The same things were measured in two ways. Each way mixes the same 3 hidden numbers, adds some noise and spreads widely along 3 directions of its own, which tell nothing about the thing.
(in the rows, 128 means zero)
Some things both ways: the first way, then the second way.
[ 97 131 140 195  72 155 141 144 148 102 119 133 102 155 155  76]
[154 179 147 166 107 101 107 147 148  78 126 151 137 105 114 137]

[ 95 125 126 172  93 142 111 153 116 142  87 116  81 117 167  74]
[132 160  82 158 101 103  82 153 153  85 140 119 113 169 139 139]

[141 100 107 164 105 145 102 155 110 117 151 118  81 158 145  82]
[135 106 164 121 130 124 166 121 137 110 137 123 127 102 110 136]

[165 107 161 194  62 130 117 128 161  99 148 154 110 169 154 138]
[134 160 149 168  82 156 118 135 128  95 117 139 137  81 114 127]

[159 110 182 175  55  87 108 107 171 122 130 188  93 143 181 210]
[155 135 181 173 120 117 176 121 140  67  95 126 140  32  89 157]

[155 130 171 188  60 117  98 135 180 119 129 148 121 158 171 133]
[148 163 181 163  89 148 138 124 130  86 116 164 141  78 112 138]

[ 88 134 147 155 101 128 104 159 121 131 109 113 106 138 188  47]
[116 130  65 129 118 138  92 141 144 131 137 110 115 177 132 124]

[110 122 138 191  93 145 113 152 144 114  66 112  91 109 156 118]
[164 187 119 175 111  76  85 147 155  69 126 144 140 141 111 141]

[100 130 122 125 101 109 106 155  91  96 184 125  97 172 189  72]
[ 77 131  90 130 175 154 137 144 150 161 146 113 135 125 130 108]

[ 88 114  91 160 117 146 130 160  83 108 114 100  63 121 158  57]
[153 107  90 131 149  82 135 116 160 112 123  82 110 160 114 141]

[121 173 200 133  79  91  33 152 184 131  83 113 177 121 190 137]
[117 134 140 141 135 137 150 134 147 122 129 121 130  91 116 124]

[138 124 152 153  75 106  97 134 145  98 175 144 112 189 175  95]
[117 101 181 136 135 145 201 114 132 112 123 117 131  53  98 132]

[123 124 113 148 119 135  74 169 132 113  59  83 123  81 151 121]
[160 142 138 147 144  67 138 132 159  89 135 126 123 127 117 142]

[172 122 163 148  84  87  72 127 175  94 159 153 149 167 168 174]
[109 161 197 160 149 141 178 135 141 109 138 162 162  38 110 105]

Other things, the second way, with their names:
<119>: [108 131 147 149 176  86 164 145 164 100 146 126 139  86 125 140]
<353>: [131 111  85 135 141 107 123 130 152 126 127  92 116 151 114 134]
<167>: [ 93 135 118 146 128 123 135 152 149 105 145 112 121 105 137 147]
<387>: [151  98 162 100  82 176 160  90 107 146 125 129 114 136  91 111]
<19>: [153 129 129 153  95 128 128 130 133  88 116 113 110 116 110 151]
<226>: [ 44  91 107 128 201 147 188 136 157 166 150  91 129  78 140 114]
<397>: [127  95 117 124 170 103 166 119 153 133 135 105 120 133 114 122]
<391>: [110 107 196 117 136 164 191 120 135 139 148 141 140  85 108 113]
<373>: [147 159 113 204 143  93 126 145 162  68  99 111 132  63 109 155]
<33>: [ 99 133 100 137 136 124 126 149 151 131 146 119 122 142 134 128]
<309>: [ 58 140 128 165 157 141 152 165 159 112 157 128 135  61 152 137]
<97>: [124  92  84 122 105 149 134 120 128 130 124  83  96 160 121 146]
<15>: [128 164 138 157 101 110 112 152 147  86 140 152 127 114 130 145]
<103>: [126 119 156 145 146 110 161 124 150 101 125 121 132  82 112 137]
<182>: [112 137 117 155 119  92 126 155 159  83 142 110 111 117 133 161]
<345>: [128 141 141 120 109 120 116 143 144 118 161 142 122 154 125 120]
<436>: [126 150  80 163 115 130 105 143 149 105 123 109 124 129 131 136]
<74>: [ 66 113  58 177 213  44 147 173 196  76 139  57 104  75 163 185]
<366>: [112 112 140 137 108 143 147 130 138 100 141 119 113 107 134 150]
<425>: [107 107 128 122 146 113 149 142 150 121 151 111 113 133 135 146]
<238>: [ 97 127  99 157 132 166 137 137 146 135 127 113 129 107 127 114]
<171>: [123 152  98 160 154  85 120 151 167  87 133 111 127 110 137 137]
<9>: [138 114 144 140 105 145 157 123 134 109 116 112 118  82 108 144]
<118>: [106 132  82 168 158  47 121 168 183  62 142  88 105 109 156 186]
<136>: [101 129 157 138  93 170 140 136 127 117 148 145 125  91 129 131]
<262>: [145 152 123 158  83 125 103 134 137  90 125 133 119 133 122 140]
<426>: [208 144 116 140  77 115  94 103 125  98  95 124 128 194  81 122]
<371>: [118 129  77 157 164 104 129 136 165 117 116  80 122 127 123 136]
<344>: [110  93 146 125 102 181 174 104 116 132 125 111 114  95 112 129]
<301>: [126 149 112 130  72 128  93 153 136  95 148 141 118 161 139 144]
<277>: [180 134 174 169  87 155 170 102 121  87  77 117 129  61  76 138]
<162>: [110  76 133 105 123 165 180 115 129 146 131  95 112 122 117 136]
<280>: [129  98 141 123  85 147 146 115 120 114 126 119 107 129 118 144]
<240>: [132 139  84 137 109 131  99 137 142 123 132 123 117 167 128 128]

Some of these things the first way, each followed by its name:
[ 99 144 120 140 109 103  93 147 143  75  99 105 132 117 165 127]  <371>
[ 97 152 164 144  81 105  95 138 153  85 164 137 145 167 194  93]  <238>
[103 115 111 136 106 117 119 149  99  98 167 127  88 157 172  95]  <119>
[120 135 156 156 103 133  65 164 110 170  94 100  98 127 192  60]  <345>
[ 99 153 118 124 119 120  63 173 115 101 107  85 133 125 176  77]  <397>
[160 133 198 199  47 120 112 122 226  68 121 152 161 153 147 160]  <277>
[112 121 139 183  82 149 139 128 139 120 138 145  80 154 156  99]  <19>
[157 115 137 179  77 146 107 143 130 131 140 131  94 163 165  75]  <280>
[142 106 164 167  64 115 111 124 136 150 164 167  69 173 187 127]  <9>
[131 104 130 178  85 136 124 143 114 127 178 143  66 185 169  76]  <366>
[134 112 129 168 102 129  77 157 131 133  94 106  93 126 156 112]  <240>
[154 121 152 188  81 129  66 141 172 123  74 108 131 125 144 129]  <262>
[125 126 130  86 116  65  52 155 118  92 163 121 155 167 198 130]  <226>
[125 134 162 151  81 125  84 150 131 110 179 128 131 198 182  49]  <391>
[ 90 127 135 142  97 112 104 152 123 119 111 123  88 111 176 118]  <171>
[145 109 136 191  91 152  84 148 130 164  85 105  83 131 157  91]  <301>
[104 137 186 197  68 139 114 146 177 153  47 122  96 108 168  80]  <426>
